All rows are made from the same 12 directions, up to rounding. Whole rows:
-0.151,0.911,-1.776,-1.811,-1.840,-0.412,0.535,0.214,-0.440,-0.355,0.362,-2.485,-0.994,0.709,0.100,-2.536,-0.267,-1.831,-0.885,-2.119,-1.524,-0.550,-0.070,0.074,-0.752
1.018,-0.156,-0.707,0.108,-1.314,-0.320,-0.528,-5.183,-0.874,-2.060,-2.303,-1.906,-1.581,-0.872,-0.475,1.492,0.861,-1.237,-1.256,1.863,1.612,-0.796,-0.051,2.262,-1.334
0.520,1.211,0.334,0.117,-1.702,-0.866,-1.500,3.545,0.249,0.939,2.048,0.106,1.875,1.309,1.236,-1.074,-2.583,0.573,1.646,-1.586,-1.532,-0.703,2.397,-1.451,1.970
1.146,2.185,1.752,-0.838,-0.557,-1.985,-3.688,-1.432,0.512,0.140,0.389,-1.028,1.632,-1.699,0.573,1.302,-4.214,1.422,-0.493,0.395,-0.364,0.785,0.903,1.045,0.135
-0.220,-1.620,-0.697,1.061,0.653,-1.001,0.655,0.574,3.368,-0.399,-0.529,1.190,0.610,-0.956,-1.192,-2.839,1.908,-3.683,-1.724,-1.648,0.677,1.569,2.720,0.447,0.156
0.213,-0.124,-1.938,1.087,1.825,-1.453,1.163,1.601,1.805,1.459,-2.487,1.932,0.285,-1.317,0.957,-0.215,-1.893,-0.582,-1.050,-0.414,-1.138,2.102,0.878,-1.252,0.968
1.732,2.673,0.272,-0.352,-0.926,-0.957,-2.605,-2.127,-1.247,-0.092,-0.691,-3.139,0.344,-0.928,0.604,-1.004,-2.586,0.835,-0.575,-0.253,-1.829,-1.706,-5.231,-0.215,0.521
1.562,-0.491,-0.046,1.172,-1.748,-3.368,1.978,-3.328,1.850,2.771,-2.307,-5.256,-1.736,-2.321,1.211,1.220,-0.465,0.842,0.295,1.215,-1.703,0.397,2.194,-2.581,4.096
1.258,-1.208,-2.503,4.943,-1.278,1.547,2.355,-2.208,1.387,-2.097,-2.356,-0.942,-0.622,2.282,0.421,-1.923,2.370,-2.393,1.072,-0.234,0.295,-2.238,-0.832,-0.614,3.590
0.497,3.854,-0.816,-2.647,-3.111,-1.194,-1.644,-0.811,-2.852,0.168,0.276,-2.819,-0.221,0.881,-0.097,-1.801,-0.826,0.312,0.534,-2.437,-1.554,0.744,-0.280,0.426,-3.526
0.660,0.769,-0.872,-3.447,-1.300,-2.469,2.052,2.136,-1.193,1.976,-1.009,-2.305,-2.440,-2.034,0.429,1.309,0.756,-0.009,0.517,-0.417,-1.155,1.347,2.228,-2.348,-0.014
-0.909,-1.794,0.696,0.376,-1.357,-2.766,1.530,-2.383,0.110,-1.578,0.282,-3.933,-1.239,-0.287,1.451,-1.045,-3.219,0.463,-0.227,-0.176,-1.459,-2.219,-1.265,2.802,1.800
-0.230,-1.528,-0.138,-1.086,1.412,0.989,-0.661,-0.024,0.904,3.665,0.423,0.509,-0.133,-1.229,-0.169,1.797,0.549,0.216,-2.396,2.548,-0.234,-0.307,1.048,-2.714,0.405
0.492,2.202,0.564,0.071,-1.659,0.313,-0.269,-2.664,0.685,-3.674,0.679,-3.397,-0.213,0.972,0.750,0.108,-3.129,0.611,1.206,-1.267,-0.199,-0.244,-0.512,2.678,1.821
-2.825,-4.327,1.352,-0.630,0.192,0.870,1.456,-1.253,1.590,2.002,3.853,-3.159,-0.701,0.766,-0.753,-3.197,1.734,-0.773,-2.547,0.183,-1.378,-3.126,-1.559,-0.151,0.934
-1.529,-1.203,1.447,-0.655,0.737,0.533,0.625,2.070,2.624,-0.499,3.420,-1.064,0.750,0.398,-0.653,-3.422,0.051,-1.198,-0.681,-2.421,-0.931,-0.522,-0.888,0.351,1.706

Rows cut short, each followed by the rest of it:
1.050,-0.889,0.443,0.218,-1.051,-0.863,-3.384,-2.638,1.513,0.775,0.145,-0.512,1.158,-1.315,-0.874,-0.384,0.349,-2.236,-2.675,1.372,0.920
-0.988,2.509,0.291,-0.364
-1.142,-1.615,-0.008,-1.796,0.615,-3.129,2.440,0.308,0.118,1.048,-0.818,-1.555,-1.825,-2.279,0.518,-0.067,-1.033,0.117,-1.148,-0.154,-1.216
0.919,0.134,0.586,-0.356
1.509,-0.201,-1.232,0.195,-1.723,1.321,-2.021,-1.812,1.029,-0.763,0.368,-2.152,0.040,0.413,-0.051,-1.074,0.048,-2.842,-2.028,0.641,-0.100
-3.265,-0.249,-0.642,2.015
1.154,-0.551,-1.507,0.925,-0.195,-0.813,-1.236,-1.384,-4.055,-1.213,-3.818,3.459,-0.595,-0.569,-0.363,1.785,1.974,-0.886,-0.319,2.467,2.286
-1.067,-1.253,1.622,-4.201
-1.620,-1.355,-1.796,-2.080,0.739,2.374,1.216,-1.046,-1.347,1.416,0.114,0.413,-1.780,0.760,-0.717,0.758,2.137,-0.566,-2.268,1.420,0.277
-0.283,-0.123,-0.377,-2.994
1.040,0.823,-0.940,1.744,0.653,-2.475,0.240,2.245,0.047,-0.147,-3.098,3.918,0.950,-1.022,0.850,1.528,-1.322,0.246,1.575,-0.215,0.764
2.989,3.322,0.115,-0.424
1.867,2.253,-2.963,-0.924,-1.420,2.209,-1.948,2.488,-0.243,-0.837,-0.736,2.974,0.657,1.347,-0.089,1.457,0.576,-2.623,0.056,-0.179,1.458
0.720,5.002,-1.441,-0.719
-0.614,-0.123,0.282,-1.818,-1.159,-0.833,-1.247,-0.888,-1.775,1.539,1.133,-1.779,-0.226,-0.034,-0.410,-1.614,0.302,-0.018,-1.365,-0.139,-1.099
-1.369,-1.467,0.081,-2.408
-0.273,-0.264,-2.324,-2.660,1.780,4.104,-0.259,0.393,0.858,1.215,0.306,1.527,-1.056,0.064,0.094,3.591,-0.522,-0.816,-2.974,2.611,0.648
0.025,1.939,-1.856,0.150
0.037,1.214,1.092,0.026,-0.848,-0.738,-3.031,0.550,-0.322,-3.343,1.683,0.625,2.009,0.896,0.918,-0.840,-4.826,0.128,0.273,-1.159,-0.010
-1.408,-0.543,3.636,-0.047
-0.343,0.300,0.739,-0.503,1.390,3.670,-0.483,0.424,3.778,-1.323,2.505,0.446,0.968,0.467,-2.361,-1.873,3.184,-2.637,-1.177,-1.707,1.491
1.386,0.674,-0.334,0.791
-0.619,-0.357,1.608,1.231,1.384,2.084,-1.472,1.453,4.027,-1.868,3.193,1.237,2.587,0.938,-0.926,-2.662,-0.548,-1.629,-0.606,-1.954,0.555
-0.005,0.142,0.962,2.306
-0.205,0.391,1.403,-0.079,2.268,0.534,-0.904,0.938,2.981,-1.479,1.050,0.953,1.444,-1.375,-2.010,-3.280,1.514,-2.222,-1.414,-2.465,0.604
1.673,-2.476,0.898,-0.183
-0.169,-3.725,2.731,0.328,-0.050,-4.368,-0.858,0.398,-0.968,1.327,-0.234,1.108,0.333,-2.984,-1.516,-1.438,3.625,-1.260,-0.755,1.056,1.335
-1.109,0.100,0.905,-2.206
0.198,-0.710,1.303,-0.341,-1.220,-0.515,-0.798,-0.046,-0.544,2.692,1.572,-2.190,0.188,-0.195,-0.933,-2.107,2.940,-0.125,-0.147,-0.116,-0.933
-1.738,-1.348,-2.327,0.050
-1.307,0.815,2.469,-2.774,0.002,1.500,-0.265,-0.120,-2.309,0.889,2.266,0.631,-0.419,0.496,-1.275,3.245,2.280,3.056,1.740,1.119,1.780
1.960,2.037,0.365,-3.463
1.642,2.099,-1.529,-3.878,-2.466,-0.777,-1.900,0.775,-1.643,2.036,-0.175,-2.024,-0.997,-1.096,-0.083,0.781,0.334,-1.317,-1.224,0.128,-0.812
-0.212,2.347,-2.420,-1.381
-1.918,-1.097,2.059,0.209,-0.967,0.324,0.028,-2.616,0.339,0.404,2.955,-2.357,0.310,1.678,0.718,0.756,-2.343,2.743,0.539,0.803,-0.533
-0.900,1.549,1.706,0.636
1.473,-1.166,-1.506,2.702,-0.396,-1.855,-0.531,0.207,-1.465,-2.654,-2.963,1.728,0.121,-0.243,1.543,-0.140,-2.156,-1.374,0.058,1.011,0.270
-3.124,-2.367,1.751,1.164
0.760,0.105,-3.212,-0.621,-2.269,1.894,1.401,-1.122,-3.600,1.534,-1.932,-0.514,-2.494,1.911,0.761,3.088,2.293,0.357,0.743,2.549,0.271
-1.594,1.898,-2.408,-1.146
-0.121,0.890,1.694,-0.045,-0.106,-0.060,0.868,0.761,0.255,-3.681,1.600,-2.340,-0.194,0.454,0.867,-0.888,-2.707,1.056,1.914,-1.794,-0.756
-1.428,-3.840,2.115,2.943
3.005,2.086,2.617,0.591,0.385,1.099,-4.824,0.838,1.448,-0.451,0.968,1.233,2.665,-1.570,-0.809,1.811,0.075,0.041,0.646,1.191,1.701
-0.531,-0.265,-1.672,2.619
-1.176,1.098,-0.058,0.979,-1.448,1.932,1.782,1.154,0.160,-1.419,2.719,-1.944,0.292,3.936,1.531,-1.270,-2.492,1.942,2.905,-2.230,-1.749
-1.057,-0.208,0.262,2.738
-0.073,2.102,0.383,-0.110,-1.744,-0.184,2.153,-0.954,-0.693,-2.536,-0.332,-1.373,-1.059,1.228,-0.189,0.957,0.957,1.169,3.446,-1.772,1.025
2.717,2.593,1.731,-0.742
-0.834,-1.229,-2.310,0.651,1.251,-2.656,1.110,-1.080,0.949,0.232,-3.031,1.360,-0.381,-1.451,0.471,-1.398,-1.915,-1.728,-2.722,-0.454,-0.704
1.802,0.680,1.846,-2.037
1.313,0.384,-2.295,1.620,0.243,-0.571,-2.140,1.878,-0.652,-0.305,-2.505,5.115,1.581,0.297,2.008,3.291,-4.189,-0.022,-0.046,2.031,0.881
0.156,4.067,0.319,0.004
0.281,0.759,-2.111,-2.597,0.926,4.447,1.460,4.262,-2.521,-0.036,0.461,1.932,-1.804,1.535,0.579,3.285,1.248,0.499,0.964,1.365,0.327
-1.532,-1.448,-3.009,0.756
0.238,1.086,2.899,-3.100,-1.181,-0.964,0.017,1.762,-0.493,0.936,2.768,-3.390,-0.646,-1.225,-0.688,0.015,1.397,1.322,1.660,-1.090,-0.647
0.048,-0.398,-1.514,0.988
-1.666,1.398,-1.397,-1.989,1.024,-0.645,2.347,0.317,1.154,1.593,-0.192,-1.453,-0.899,-0.311,0.026,-1.941,-1.228,0.302,-1.147,-2.692,-2.290
3.584,-0.042,-0.315,-1.573
0.177,1.156,1.081,-0.433,0.914,-3.287,-1.618,2.492,-1.944,-1.208,-0.944,2.324,1.316,-1.698,-0.257,-2.201,-1.298,0.020,0.327,-1.973,-0.289
0.830,-3.583,2.124,-2.997
1.177,0.682,-2.512,-3.452,-0.611,0.078,2.271,-0.704,-2.523,-0.886,-2.907,-2.143,-4.092,-1.762,0.292,3.117,1.248,-0.966,-0.728,1.519,0.310
-0.362,-1.073,-0.716,-0.677
-0.410,-0.902,0.259,-1.528,0.226,3.343,1.358,-0.111,-0.014,-0.555,2.040,-2.149,-1.748,0.944,0.502,2.411,0.041,0.910,0.072,1.789,0.019
-2.606,-1.426,-1.078,2.988
1.076,-1.800,0.442,-1.855,-1.839,-3.246,-2.569,-0.926,-0.151,0.666,0.261,-2.440,-0.390,-2.550,0.858,0.575,-2.632,-1.610,-2.762,1.997,-0.604
-3.373,1.289,0.515,1.097
-2.292,-0.660,-2.603,-3.667,-0.820,1.921,0.991,0.432,-4.102,1.183,1.205,-0.475,-2.111,2.283,0.126,-0.797,0.508,-0.202,-1.948,0.184,-1.331
-2.143,-1.848,0.249,-4.549
1.893,4.146,-0.107,0.583,-0.954,1.106,-3.339,-0.086,-1.545,-0.889,-0.937,2.472,1.991,0.995,-0.805,0.845,0.682,0.522,1.873,-0.703,1.520
2.133,1.093,-0.049,-2.654
-0.736,-0.296,1.123,-1.515,1.859,0.095,0.306,-3.450,2.440,-2.886,-0.148,-1.538,-0.992,-2.326,-1.300,0.231,-0.473,-1.277,-2.508,-0.122,1.322
1.739,-1.308,3.514,-0.657
0.235,1.232,-2.373,-2.955,-0.291,1.325,0.116,2.125,-1.914,2.976,-0.380,0.565,-1.137,0.207,-0.050,1.121,1.379,-0.232,-0.859,0.435,-0.824
0.569,1.109,-3.300,-1.973
0.565,0.179,3.834,1.119,-0.992,-1.288,-0.148,2.060,-0.322,-1.027,2.524,-1.808,0.987,0.225,0.831,0.050,-1.085,2.782,3.940,-0.638,-0.499
-1.953,-1.886,-0.180,3.949
0.279,0.882,0.000,-5.015,0.204,1.332,1.578,3.304,0.167,-1.062,1.498,-1.723,-2.364,-1.550,-1.211,0.624,2.635,-1.893,-0.291,-1.255,0.433
0.584,-0.140,-1.414,0.521
0.588,1.950,-0.063,-0.488,-1.198,0.163,2.090,1.084,-2.764,0.643,-0.738,-1.084,-1.455,0.916,0.737,2.207,1.092,2.890,3.704,-0.031,-0.429
0.789,-0.237,-1.896,0.263
-1.087,-1.566,2.115,1.890,-0.347,2.188,-1.119,-4.241,-0.334,-1.766,1.777,-0.110,0.656,1.942,-0.710,1.064,0.858,1.299,0.393,2.007,2.078
-1.789,-0.235,2.862,-0.721
0.690,0.838,0.231,0.367,-4.114,1.088,0.541,-2.206,-1.331,-3.574,1.347,-3.801,-1.123,2.756,0.057,-0.367,1.302,-0.498,2.706,-0.875,0.809
-2.481,1.037,1.655,1.239
2.132,0.163,-0.637,-1.402,0.444,-2.194,-1.748,-2.315,-0.086,1.198,-3.449,-0.169,-1.036,-4.156,-0.391,2.831,0.232,-1.266,-2.657,2.730,1.001
0.848,0.786,-0.668,-0.994
0.917,3.564,-0.714,-3.101,1.253,0.441,1.290,1.496,0.493,0.551,-1.221,-1.006,-1.388,-1.926,-0.232,1.802,-0.108,0.791,0.451,-1.275,-0.639
3.937,-0.387,-2.085,0.114
0.432,-1.880,0.103,0.393,-0.090,-3.607,0.477,0.554,-2.013,1.150,-2.438,1.011,-0.660,-2.305,-1.235,-2.185,4.102,-1.774,-0.520,-0.074,0.435
-0.288,-1.839,-0.133,-2.950
0.990,-1.368,-2.024,2.628,-0.260,-1.944,-1.017,1.533,-1.248,1.757,-2.294,2.544,1.005,0.232,2.582,0.953,-3.698,0.451,-0.277,2.079,-1.296
-2.550,0.493,-1.216,1.540
-1.521,1.154,0.144,-4.271,1.565,1.742,2.097,2.099,-1.554,-2.279,1.339,-0.484,-2.119,-0.168,-0.332,0.914,-0.354,0.759,0.141,-1.226,-0.032
0.882,-3.266,1.475,-1.572
0.192,2.126,2.303,-3.077,-0.043,-1.457,-2.347,0.260,1.536,-2.054,2.022,-1.669,0.830,-2.041,-0.572,-0.337,-2.893,-0.314,-0.780,-1.835,0.089
1.625,0.478,2.401,-0.240
-1.754,-2.782,1.010,-3.915,0.695,0.933,0.883,1.136,-1.097,1.874,2.318,0.070,-1.874,-0.852,-0.060,3.834,0.600,1.078,-1.332,3.058,0.819
-1.035,2.556,-0.497,-0.785
0.044,0.289,-1.910,0.626,-3.134,-2.971,-0.190,-1.858,-1.310,0.750,-1.269,-1.960,-0.201,1.022,1.559,-1.268,-2.769,-0.156,-0.162,-0.608,-1.758
-0.623,2.667,0.998,-1.125
-1.684,-1.802,1.499,-0.764,-0.587,0.661,1.922,-1.834,1.655,-0.953,2.095,-1.661,-1.068,0.565,-0.565,1.442,1.020,0.325,0.426,0.446,1.393
0.932,4.365,1.771,0.492
0.368,-1.003,1.100,4.597,-1.594,-2.338,0.880,-4.495,-0.455,-1.711,-2.213,-0.693,0.164,0.765,1.269,1.803,-1.389,2.317,2.774,1.596,1.086
-0.171,1.809,2.805,1.132
1.730,3.696,0.133,-0.363,-0.831,-2.036,0.188,-2.124,-1.810,1.485,-3.045,-1.788,-0.879,-1.570,0.545,2.919,-0.619,3.220,2.256,0.399,-0.507
3.328,0.196,-1.300,-0.953
1.889,0.798,-1.132,-0.876,-1.041,-3.731,-0.011,-0.028,-2.012,-1.754,-3.608,-0.579,-1.436,-2.694,0.082,-0.367,0.203,-1.941,-0.257,-0.480,0.194
-0.046,-1.615,1.191,-1.464
2.410,1.724,2.999,1.987,0.683,-0.132,-1.443,-2.004,-0.360,0.367,-1.734,0.514,0.759,-1.991,-1.272,3.046,3.261,2.405,2.727,1.887,2.279
1.755,-1.259,-1.453,0.631
2.371,1.482,-1.162,-0.757,-2.790,0.592,-3.057,-1.042,0.409,0.230,0.188,-2.127,0.444,-0.032,-1.155,-2.051,2.342,-3.564,-1.505,-0.615,0.114
-1.722,1.014,-1.816,0.132
0.745,-0.262,0.321,0.226,0.270,-0.985,-2.155,2.666,-0.824,3.797,0.362,1.337,1.603,-0.772,-0.462,-2.193,1.614,-0.332,-0.750,-0.040,-1.291
-1.231,-1.928,-3.370,-0.578
1.462,-0.562,0.723,2.252,-1.444,0.064,-2.402,-3.309,-0.571,1.999,-0.955,0.387,0.957,0.015,-0.840,1.485,2.928,0.237,0.183,2.728,1.652
-0.737,2.352,-1.319,-0.728
0.069,-0.944,-1.241,2.564,-1.801,-0.613,0.625,-3.477,-2.261,0.979,-1.984,-1.000,-0.626,1.454,-0.091,-1.467,2.481,0.001,0.328,0.747,-0.240
-1.563,-1.321,0.008,-1.906
-0.794,-1.685,1.595,0.638,-2.426,-1.188,-0.617,1.520,-0.929,3.119,2.825,-0.348,1.176,1.747,0.487,-0.421,0.673,1.560,1.772,0.434,-0.690
-1.623,4.056,-1.605,0.370
0.687,0.899,-0.861,-0.362,-1.703,-1.159,-2.228,-2.130,-1.977,3.139,-0.651,-1.944,0.268,-0.083,-0.092,-1.785,0.326,0.039,-1.553,0.344,-1.769
-1.342,-1.779,-1.624,-2.236
